Every row belongs to one group in each of 3 separate groupings. Each group adds its own fixed numbers to the row, and there is some noise. The rows also spread widely along 10 directions, which tell nothing about the answers.
Known rows, each followed by its group in each grouping:
[-21.8 -30.1  12.6  -0.1  -7.3  25.3 -21.7  23.3 -11.1   2.6  25.4 -16.7
 -18.8   3.1 -30.2  -5.1  -8.4 -30.3 -16.8  -4.9 -22.5   4.0   1.0  -2.0
  11.8 -11.2  13.5 -19.7  12.1  16.6 -11.5  -3.0]	pum Q354 Q823
[ -4.7 -15.3  22.1  26.2  -8.8  18.4 -20.8  25.7  11.6 -11.2  21.7  37.6
 -19.2 -21.1   1.8   2.5  11.3 -11.8 -28.7 -14.6 -18.7 -14.4   1.1  12.8
  30.9  -9.7  13.8  -4.2  17.0  31.3 -11.6  -9.7]	moso Q354 Q823
[ -7.4 -14.6  19.2   2.4   2.7 -49.2   0.8  -6.8 -31.2 -24.0  -0.9 -15.6
  11.3  31.8  13.5 -17.8  -3.9   5.1  27.4   2.3   4.1   3.9  -6.5 -12.5
  27.0  19.1 -16.4 -11.4  15.4  21.1   0.0  15.8]	noz Q56 Q695
[  6.7 -11.9  28.0  19.9   3.7  20.3 -26.1 -15.2  -1.5 -13.0   2.6  44.2
  14.3 -19.7   9.3 -17.2 -27.9  25.4 -16.7   2.0  -2.9   3.7  -4.8   9.4
  14.9 -16.3   4.8 -25.8   3.2  23.1   6.8 -15.2]	moso Q231 Q489
[ -9.4 -29.2  -5.0   7.3 -31.8  -3.0 -11.6   1.8   9.0 -22.5   0.7  52.6
  18.0 -33.8  14.4   0.9 -22.3  -1.3 -56.1  -9.4 -19.9   7.8   8.5   3.0
  13.6  -1.0   7.5 -14.2  32.9  37.4  -8.9 -33.8]	noz Q56 Q489
[  3.8   1.4   8.1  11.7 -24.1  19.8 -15.7  40.2  -4.0  -1.0   4.4  19.1
   5.8 -26.7 -26.1  11.8  14.5 -16.9  -9.6  -2.1  -3.7 -22.5  10.3  -4.9
  14.3  -4.5  18.6  24.9 -11.8  12.6  -3.6 -24.1]	mube Q231 Q695
[-13.0 -20.7 -19.0  -9.6 -11.1  -2.6   3.3 -11.3 -13.6 -25.1 -12.8  42.4
  19.6 -11.1   7.6  22.7 -22.6  22.2 -34.7  -1.8  -4.3  14.9   0.4 -17.1
  -6.4  -1.2 -13.7  -5.2  16.2  -3.6   8.4 -36.4]	Nubo Q354 Q823
[-24.1 -21.3  15.1  -7.5   8.7 -22.1   4.8  29.4   2.8 -13.5  10.7  -1.8
 -34.6   7.8  25.4  13.8   0.0  -4.3  -0.8 -33.6 -18.3 -10.6 -12.0 -10.3
  19.4  21.2 -18.7  -6.5   8.5  14.0 -16.7   4.9]	mube Q231 Q489
[-12.7 -11.5 -14.3  17.9 -21.3   4.1 -18.1 -17.2  17.7 -33.6 -20.6  28.0
  20.8  -4.7  -6.8  -5.6 -20.7  -2.4 -49.1  17.3  -2.2  23.3  11.4  -8.3
  -5.4  -9.7 -13.0 -24.8  10.7  15.2   9.9 -26.0]	Nubo Q231 Q695
[ -5.2  -7.4   8.2  23.6  -3.4 -27.6 -13.5  -0.9  -6.0 -13.4 -16.1 -36.9
  16.0  30.8 -11.8 -14.1   3.8 -17.7  10.8   4.7  -3.2   8.3   6.1 -19.8
   7.1   8.1 -20.0 -14.8   5.5  -2.8   2.5  -9.1]	pum Q354 Q823
[ 17.2   1.2   2.1  28.1  -2.6  19.9  -9.9  -4.5   6.9 -10.9  -2.6  27.3
   2.9  -7.5   6.6  20.1 -22.2   6.8 -16.4  -3.2 -18.1   5.2  -9.4   6.8
  19.0   6.7  10.1 -11.3   1.6  19.5   8.7 -27.8]	Nubo Q354 Q489
[ -4.9  14.4  41.9  -2.6  -6.4 -39.3 -21.2  12.4  -5.0  -8.7 -17.6   2.7
  22.5 -24.4  18.1 -43.6  -9.4  22.3   8.6  -9.1   8.4 -23.5  -5.2 -22.1
   2.7  13.9 -30.8 -15.3 -11.5  -2.2   1.0 -10.6]	Nubo Q56 Q489
[ -7.3 -28.2   2.3   2.5 -17.0   8.5 -18.0  15.4  -8.4   5.4   8.1 -13.7
   7.6   6.2 -23.2   3.2 -18.1 -23.9 -15.5 -10.0 -26.0   2.9  -6.0  -5.1
   5.8   3.0  12.9 -20.4  15.3   9.1  -4.7 -19.4]	pum Q56 Q823
[ 20.9  32.8  27.7  36.0 -13.2 -11.2 -36.3  15.7  29.3  -3.0 -18.2  -0.6
   9.6  -7.4   2.9 -20.6  -3.8  -7.2  -7.7   0.4  -2.7 -18.4 -10.8  -0.3
  20.7  11.1 -11.9 -26.2  -9.9  16.7   7.8  -3.8]	pum Q56 Q823
[  7.8   8.7  22.6  16.4   0.5  22.7 -29.3 -16.5 -32.6  -9.8  -0.9  -4.1
  21.8  11.1 -34.2 -26.6 -11.9   3.4   8.8  37.1  17.0  15.2   2.8  -2.3
  17.6 -21.7   1.5 -21.9  -6.0  12.7  13.6  -0.3]	mube Q354 Q823
[-13.0 -10.9  21.0  24.7   4.1  -4.0 -25.2  19.0  13.3  -5.0   7.1 -41.2
 -24.1  25.6 -13.3 -15.1   4.5 -34.4   0.4  -5.6 -17.8   0.2  -4.2  -5.9
  17.2   3.0  -9.6 -30.1   3.3  14.2  -7.4  10.6]	pum Q354 Q823
[ -2.7   3.6  30.4  23.8 -11.8  13.2 -30.3   7.2 -18.3 -19.6  -1.9   2.4
  17.7  -4.2 -36.8 -24.7  11.6  -5.2  -2.4  27.2  21.2   4.3  14.3 -17.0
   8.4 -27.3  -3.2  -4.2 -12.5   2.4   4.7   4.2]	pum Q56 Q823
[ 12.0 -23.2  -7.4  13.4  -5.7  -0.2 -12.4 -27.7 -25.2   0.0  -4.1   3.9
  37.0  16.8  -9.8  -2.2 -35.4  -0.2  -2.2   9.3 -16.9  19.3  -4.8   5.9
  13.4   4.3  14.8 -24.6  27.2  21.6  12.4 -30.4]	noz Q354 Q823
[-22.8  -2.4  22.3 -12.2  -6.8 -35.8 -25.3  -6.4   7.0 -17.0 -25.3  -3.7
  21.6 -12.7  15.9 -56.6 -34.2  14.8 -21.0  -0.6   4.2   2.9   2.7 -23.7
 -11.3   2.1 -43.1 -46.2   3.1   5.2   0.0  -7.7]	pum Q231 Q489
[ -1.9  17.3  17.0   7.8 -10.0  15.2 -32.5  26.4  14.7  -7.2   2.5  15.5
 -11.9 -24.9  -9.4  -6.1  -0.1  -6.0 -23.3   1.7  -0.8 -15.5  -2.0  -7.5
   9.4  -4.6 -10.5 -11.4 -13.2  11.5  -2.2  -2.7]	noz Q354 Q823
[ -9.8   1.5  -8.3 -21.7 -36.4 -22.0 -14.6  41.4  -3.1  19.3 -12.7 -28.8
  23.4 -22.3 -20.8 -13.2 -21.8 -25.6 -14.4 -15.5 -17.1 -18.3   6.3 -20.3
  -4.8  21.1  -6.5  -5.5  -2.2   1.3 -12.7 -38.8]	pum Q231 Q489
[-24.0 -11.9  19.3 -19.0   3.1  12.1 -18.6  17.3   7.7 -21.6   3.9  19.8
 -22.3 -20.2   9.8   2.4 -21.7  15.5 -30.8 -13.7  -4.4   1.3 -11.7 -20.4
  -4.9  -7.0 -23.3 -25.3 -11.4  -0.4  -3.5   3.4]	pum Q56 Q489
[ -1.6  -6.8   5.5  21.6 -29.0  10.2 -28.2  12.2   7.3  -7.2  -7.5  -6.8
  24.8 -16.3 -29.8 -12.3 -11.3 -21.9 -26.5   8.1 -13.1   5.8   9.9  -9.8
  -3.5  -4.4   4.1 -14.7  -6.5   4.8  -3.0 -34.5]	Nubo Q56 Q489
[  7.5  -9.6  24.0  16.0   9.2  20.7 -25.4 -32.6 -14.5  -9.7   5.9  29.7
  13.3   6.8   0.9 -26.1 -37.0  16.8  -9.3  16.4  -0.7  17.4 -10.3  17.4
  26.5 -17.0   8.6 -45.0  19.4  38.0  13.2   0.2]	mube Q231 Q823

New rows, each followed by its group in each grouping:
[ -6.4   0.5  39.3  11.9   0.7  17.2 -33.2  28.3  29.2 -15.0   3.2  26.2
 -18.5 -29.7   9.8  -7.6  -0.4   7.0 -21.8 -16.8 -11.1 -25.3 -15.5  -8.4
  -3.9  -1.3 -11.4 -19.6 -21.1   2.9   0.2  -2.9]	Nubo Q56 Q695
[ -2.0  -8.4  -9.1   3.6  -2.9 -10.9  -3.7   2.8  18.8 -15.8  -5.1   2.1
 -16.9  21.9  22.6  24.9 -25.6  -7.1 -18.5 -16.4 -25.9   6.9 -23.6   4.4
  22.2  26.9 -11.1 -31.3  13.6  23.0   1.5  -4.5]	mube Q56 Q695
[-21.1  -9.4  26.8   5.0  18.0 -21.4 -12.6   5.0  -2.0 -19.6  -1.5 -28.3
 -18.6  26.8   6.7 -12.0   4.3   0.9  14.2  -7.3  -1.2  -0.3 -10.1 -22.9
   3.5   7.2 -34.3 -21.4  -4.1  -9.6  -2.5  13.0]	Nubo Q354 Q823
[ 11.3 -23.5   3.0  31.2   1.8   3.2 -14.4  14.9   2.6   2.5  -3.3 -30.9
  13.0  23.6 -19.2  18.6   8.6 -24.4  18.5 -10.1 -29.7  -4.3  -4.8  -9.0
  -1.5  14.4  10.7   2.0 -10.0  -5.6   3.2 -27.5]	noz Q354 Q695
[  4.6  -5.8  36.6  11.8   0.0 -11.4  -3.1  -8.6 -42.5 -31.0   9.8  54.4
  19.5 -17.5  13.5 -12.9   2.5  35.7   9.8  10.3  20.8  -0.3   4.5  -3.1
  34.0 -12.0   4.7  13.4   8.5  29.8   2.6   2.6]	noz Q56 Q489
[-21.3   8.9  -0.4  16.5 -25.7   4.4 -33.7  22.8  25.5 -24.8 -11.7   0.2
  -1.0 -15.5 -25.6 -13.4  15.8 -25.3 -43.2  15.0   6.6   2.9  17.5 -22.5
  -4.6 -16.8 -29.1 -12.5 -12.3  -3.8  -5.6 -12.2]	moso Q354 Q823
[  0.6   7.7  32.0  15.5 -17.2  -9.9 -20.5  15.2 -18.3  -9.1   8.6   0.3
   7.1  -4.0 -13.4 -39.0   1.0 -13.7   4.4  13.4   6.3 -11.8  10.9   3.8
  38.8  -5.5  10.0  -5.6  10.7  41.7  -3.1  11.8]	pum Q231 Q695
[-24.0 -19.5  26.4  -4.8  11.5  24.9 -17.0   4.0 -17.1 -40.8  20.6  31.9
 -22.1  -5.1  -7.9   4.1   3.8  14.4 -13.5  11.2  15.0  12.2  -1.9 -14.7
   8.4 -26.1  -7.7  -7.5  -9.3   9.6   0.0  24.7]	noz Q56 Q695
[ 16.0   2.3  14.8  39.5  -6.6 -19.3 -24.9 -25.3   2.2 -14.0 -35.9   7.5
  55.0   8.3  -2.8 -30.7 -14.4  11.9  -1.2  16.5   6.4   9.8   7.8 -11.3
  -0.9  -5.1 -14.8 -22.9   4.5   2.4  21.6 -28.2]	pum Q231 Q823
[ 11.8 -33.7  16.2  44.8  -0.6   6.6 -12.5  15.6   7.3  -8.0  10.3  17.6
   3.8   4.0   1.6  27.7  17.7 -13.2   0.6 -22.8 -27.2  -9.3  -7.6   4.4
  17.5   5.1  22.6   7.4   9.6  12.6  -2.2 -23.5]	noz Q56 Q823
[-22.0  -4.0   0.1 -23.8   5.1   9.4  -8.1   5.8  -9.7 -13.9  15.5   4.2
 -35.4  11.6   2.5   7.8 -27.7  -1.0 -21.4  -1.6  -6.1  11.1 -17.0  -2.7
  22.1   3.2 -15.7 -35.2  13.0  23.1  -4.7  15.6]	mube Q354 Q823
[  7.5  18.6  26.4  21.5  -7.9   1.9 -39.1  -5.0  27.1 -12.7 -18.6  34.8
  13.6 -22.3  12.0 -36.2 -25.8  14.9 -33.3   6.6   3.7  -7.1  -1.8   4.0
  11.2  -7.7 -15.8 -41.6   3.1  25.1  11.1  -6.7]	pum Q231 Q823
[  4.5   0.9   5.8  23.4 -14.2  10.0 -20.6  21.7  30.9 -10.0  -4.6  34.1
  -6.4 -20.0   6.3  10.4  -6.9  -7.3 -36.9 -14.7 -16.0 -11.2   0.1   3.2
  15.1   1.7  -0.1 -10.3   6.9  21.6  -0.4 -20.2]	pum Q231 Q823
[ -5.3 -11.8  24.4 -25.8   6.4  12.4 -14.1  12.8 -31.3   8.8  16.1  13.8
  -4.6 -11.5   0.7  -6.8 -24.8  16.4   3.2 -12.1  -8.6 -13.6 -16.9  -2.1
  13.5   1.2   3.0 -17.8   4.7  10.3  -0.9  -7.7]	mube Q354 Q823
[  8.1 -21.1 -13.9  15.4  -1.9  -9.5   3.5 -27.7 -13.8 -11.0  -5.7  12.4
  16.0  32.2   8.2  13.4 -38.2   2.4  -8.6  -1.0 -18.3  26.2  -9.3  10.0
  29.3  10.8   7.4 -26.2  39.2  35.0   9.6 -15.6]	pum Q231 Q823
[  2.1 -14.2  42.9  42.7  17.4  -6.6 -33.6   0.6  22.9 -11.3  -9.0 -23.6
  -1.0  24.4   4.8 -22.3   1.0  -6.0  11.0  -8.9 -14.0  -3.7 -15.1  -8.8
   0.0   1.3 -17.7 -38.7  -9.0  -5.2   5.4   4.6]	pum Q56 Q823
[-33.5 -41.1   6.7  -4.1 -14.7 -23.0  10.0  29.3 -34.0 -14.1  16.5 -19.0
  -3.8   1.2 -13.9   5.3  18.5 -21.4   2.9 -16.0 -14.7  -0.6  16.5 -23.9
  11.8   7.2   0.0  23.8  15.7   4.2 -21.0 -16.3]	Nubo Q354 Q489
[-27.4 -18.4  -3.8  -6.1  -5.6  25.0 -21.9  10.3   3.9 -26.8  14.6   7.3
 -23.4   2.9 -22.6  15.7  -8.3 -14.2 -37.3   7.8  -0.4  21.1  -3.3 -17.3
  -0.7 -15.6 -14.0 -23.8  -2.9   4.6  -4.7   8.5]	noz Q56 Q823
[  5.8  17.6  13.8   7.3   2.9   5.9 -13.9  17.3  15.5  -4.8   7.7  27.4
 -27.6  -7.8  16.7  10.0 -17.8   5.4 -14.6 -15.2 -11.3 -14.4 -21.4  12.1
  32.7  14.3  -4.0 -17.6   5.5  29.8   1.3   2.8]	Nubo Q231 Q823
[ -8.1   5.5  -8.5  38.5   5.1   3.1  -9.0  -3.5  20.9 -36.1 -11.3  -5.7
 -18.1  35.5 -10.7  24.0  12.2 -14.8 -12.3  13.3   4.7  26.0   1.2 -13.0
  11.5  -2.4 -25.8 -10.9  -6.4   2.1   6.4   5.9]	Nubo Q231 Q823
[-12.3  -7.5  17.0  -4.8   3.4 -17.5 -10.4  -1.8 -21.5 -17.9 -14.6   4.3
  19.4   3.0  -0.4 -13.3  -7.7  19.9   3.8   2.9  11.3   1.4   2.1 -27.9
  -4.2  -5.6 -25.5  -8.7  -3.7 -12.6   7.2  -9.5]	pum Q354 Q823
[ 12.9  -8.0  -6.0  34.9  -4.3  26.1  -6.9 -18.8 -22.5 -25.4   7.1  24.1
  10.9  24.9 -22.2  22.4  -4.4  -2.5  -1.9  27.4   4.4  28.6   3.7  10.7
  34.1 -14.7  21.9   2.1   9.0  32.0  12.7  -5.5]	moso Q231 Q695
[-14.8 -21.0  18.3  36.1   5.5 -18.6 -17.7  -8.7  -3.8 -25.8  -1.0 -25.5
   3.0  34.7 -11.1 -17.5  16.7 -15.6   8.2   9.1  -1.0  17.7   8.0 -13.2
  13.3  -6.9 -20.0 -17.8   9.1   5.1  -2.6   3.0]	moso Q354 Q823
[  2.1  -2.7  19.3  14.0   3.2 -34.3 -17.5   0.5  11.9  -6.0 -10.5   1.5
   6.5   5.4  28.0 -18.4 -13.0   6.3  -1.5 -18.2 -15.2 -13.9 -14.2  -1.2
  15.1  20.4 -21.4 -30.2  14.8  14.3   0.4 -11.3]	moso Q354 Q823
[-13.5 -14.3  -0.3  17.2  10.9  -9.2  -6.7  18.2  30.8 -14.4  -5.1 -15.3
 -29.7  21.9  16.0  32.5   2.3 -11.1  -9.1 -28.2 -28.2  -1.1 -17.8 -14.5
  -2.0  22.4 -27.4 -16.9  -3.0 -10.9  -2.7 -11.2]	Nubo Q354 Q823
[  8.2  22.2  41.3  36.2  -5.2 -22.3 -25.0  12.4  10.2 -24.6 -16.7  12.2
  10.2  -6.4   7.8 -27.5  24.4   5.2   7.4   7.0  18.5 -17.9   3.0 -10.4
  21.7  -0.1 -23.6  -5.1 -11.8   8.4   4.8   5.2]	mube Q56 Q823
[-15.2 -21.7   7.7   5.9   8.1  26.8 -19.2   8.5   5.1 -17.6  18.4  -8.3
 -30.5  21.3 -10.9  21.5 -11.4 -12.7 -12.3  -5.1 -17.5  14.4 -20.3  -3.6
   7.3  -2.2  -3.6 -28.6  -7.2   8.3  -3.2  11.5]	moso Q56 Q695
[ 18.9  -5.2  -6.7  17.8   4.9   9.9  -2.3  21.9  11.7   9.4  -4.2   7.3
  -4.3  10.5   3.0  49.9  -9.4  -3.4   3.4 -30.5 -30.0 -11.7 -21.8  -1.8
   8.3  22.0   7.6   4.3  -4.4  -3.2   6.7 -31.0]	pum Q231 Q823
[ 10.2 -22.2   0.6  16.1   5.0  28.4 -13.8  -7.1 -22.7   7.3   5.1  -7.7
  15.1  24.5 -30.3  15.2 -19.3  -7.9  10.1   4.0 -16.8  13.1  -9.4   1.3
   7.5  -3.8  19.5 -14.0   2.5   4.5   9.8 -24.5]	mube Q231 Q823
[-23.9 -40.8   5.1  24.6 -16.2  10.6 -12.9  21.4 -10.5 -19.6   3.9 -22.4
   8.7  10.9 -40.5   2.0  31.1 -37.7  -8.2   8.2 -10.7   7.6  25.1 -20.9
  -5.4 -14.7   5.3  12.1  -1.2  -5.0  -7.4 -21.4]	mube Q354 Q695
[ -7.5   9.7  19.7   3.9  11.7  17.0 -32.0   8.2  14.2  -6.9 -10.7 -12.2
 -12.2   3.9  -9.3 -10.0 -14.9   3.4  -6.9   3.6  -0.7  -1.3 -15.4 -17.5
  -9.5  -2.9 -28.5 -36.6 -24.2 -13.5   5.9   0.3]	mube Q354 Q823
[ 24.8  12.1   3.3  15.0 -12.3 -17.2  -3.4  25.3  -5.2  12.2 -24.8  -2.5
  35.6  -9.9  -1.5  15.9  -2.8   3.4  20.8 -17.4 -11.5 -23.7  -5.0 -14.5
   4.4  27.5  -0.3  20.7 -17.3 -10.9   5.0 -49.5]	mube Q231 Q489
[ 13.6 -13.5  13.7  34.5   1.3  11.3 -21.1 -11.8 -12.7 -10.1 -12.4 -14.0
  31.5  21.5 -24.0  -6.3  -6.1  -4.8  11.7  16.5  -5.4  11.3   4.3  -8.9
   0.9  -7.8   7.0 -10.3  -8.0  -1.2  16.2 -21.2]	pum Q354 Q695
[-22.2 -20.2  29.4  25.2  25.0  -7.5 -10.1 -17.5   9.9 -46.4  -5.4   4.9
 -17.8  24.6  20.3  -9.4   6.1  14.2  -2.8   3.0   3.0  17.2  -4.6 -17.6
   0.5  -7.6 -34.1 -25.7  -4.1   1.6   7.1  16.8]	Nubo Q354 Q695
[  8.0 -19.0  25.0  22.4  13.1   0.7  -1.7 -18.2 -21.0 -25.4  -5.7  35.5
  17.1   8.0  17.6   2.6  -2.7  28.6  10.4   1.7   0.1   2.7  -4.1  -0.9
  18.0  -4.2   2.9  -0.5   7.2  14.6  14.8 -12.4]	mube Q354 Q695
[ -0.4  -8.3   9.9 -11.7  -1.6 -13.5  -2.4  27.8 -23.4  14.4  20.9 -25.7
 -16.7  20.1  -2.7  12.0 -13.9 -17.4  20.0 -22.2 -23.4 -14.4 -24.0   2.1
  32.9  28.3   7.8 -11.8  14.8  21.0  -9.8   2.9]	mube Q56 Q823
[  6.1  19.5   0.6  18.2 -10.0  -7.0 -26.0 -14.2  21.2 -22.8 -22.3  13.6
   7.9   8.8   6.6  -7.7 -31.9   3.5 -30.9  13.5   2.4  17.5 -11.2  -3.7
  13.7   3.5 -25.2 -44.8   4.0  17.8  13.0  -1.0]	pum Q56 Q823
[  0.0  -3.8 -26.0  26.6   0.7  -4.8  -2.7 -13.2  20.8 -23.5 -18.4 -18.5
  -4.0  32.9   3.5  33.5 -20.4 -13.0 -17.8   0.3 -23.0  32.1 -10.1 -10.1
   3.4  18.7 -21.0 -25.7   0.6   1.6   7.0 -22.0]	Nubo Q354 Q489
[-28.2  -3.0  23.3   1.0  16.6  -3.5 -14.4  25.0  -4.3 -28.8  11.8 -12.8
 -38.0  14.6  -5.2   6.6  22.5  -3.3   5.2  -5.0   9.8  -1.6  -5.0 -27.3
   8.9  -5.4 -35.2  -3.5 -18.4 -12.9  -8.9  24.2]	moso Q354 Q823
[-22.4 -33.1  17.8   2.0  -0.2  -7.3 -26.8 -11.2  -4.1  -8.0  -0.6  -1.0
  14.5   7.1  -2.7 -36.9 -25.4   1.2 -18.8  -3.3 -12.1   9.9  -2.5  -7.5
  -5.3  -8.9 -14.3 -45.4  18.6  10.2  -2.7 -11.3]	moso Q231 Q823
[ 24.1  20.1  -2.2  16.9 -23.9  -6.5 -12.2   8.2   7.9  -9.7 -19.7  27.6
  24.7 -13.4   4.9  11.1 -20.5   5.6 -16.3   1.2  -5.3  -8.6  -7.8   1.5
  19.9  16.1   3.2  -5.1   1.3  20.2  13.4 -23.9]	pum Q56 Q695
[  5.2  -5.9  10.3  18.2  -6.3  18.4  -7.6  35.2  -1.3  -7.7  12.8  16.9
 -12.5  -5.2 -12.4  38.9  12.6 -10.3  -4.9 -14.4 -11.3 -13.6  -8.2  -6.2
  18.9   3.1  13.5  18.1  -6.9   2.5  -3.0 -12.0]	pum Q56 Q823
[  6.1   0.7 -11.3   3.0 -36.8  -6.8 -20.4  23.2 -12.0  14.4  -9.4 -31.9
  28.8   1.8 -37.7  -2.1 -16.9 -32.5  -7.8   2.2 -15.7  -2.0   1.9 -10.3
   6.1  13.6   7.1 -10.0   4.4   5.6  -1.4 -29.5]	pum Q56 Q823
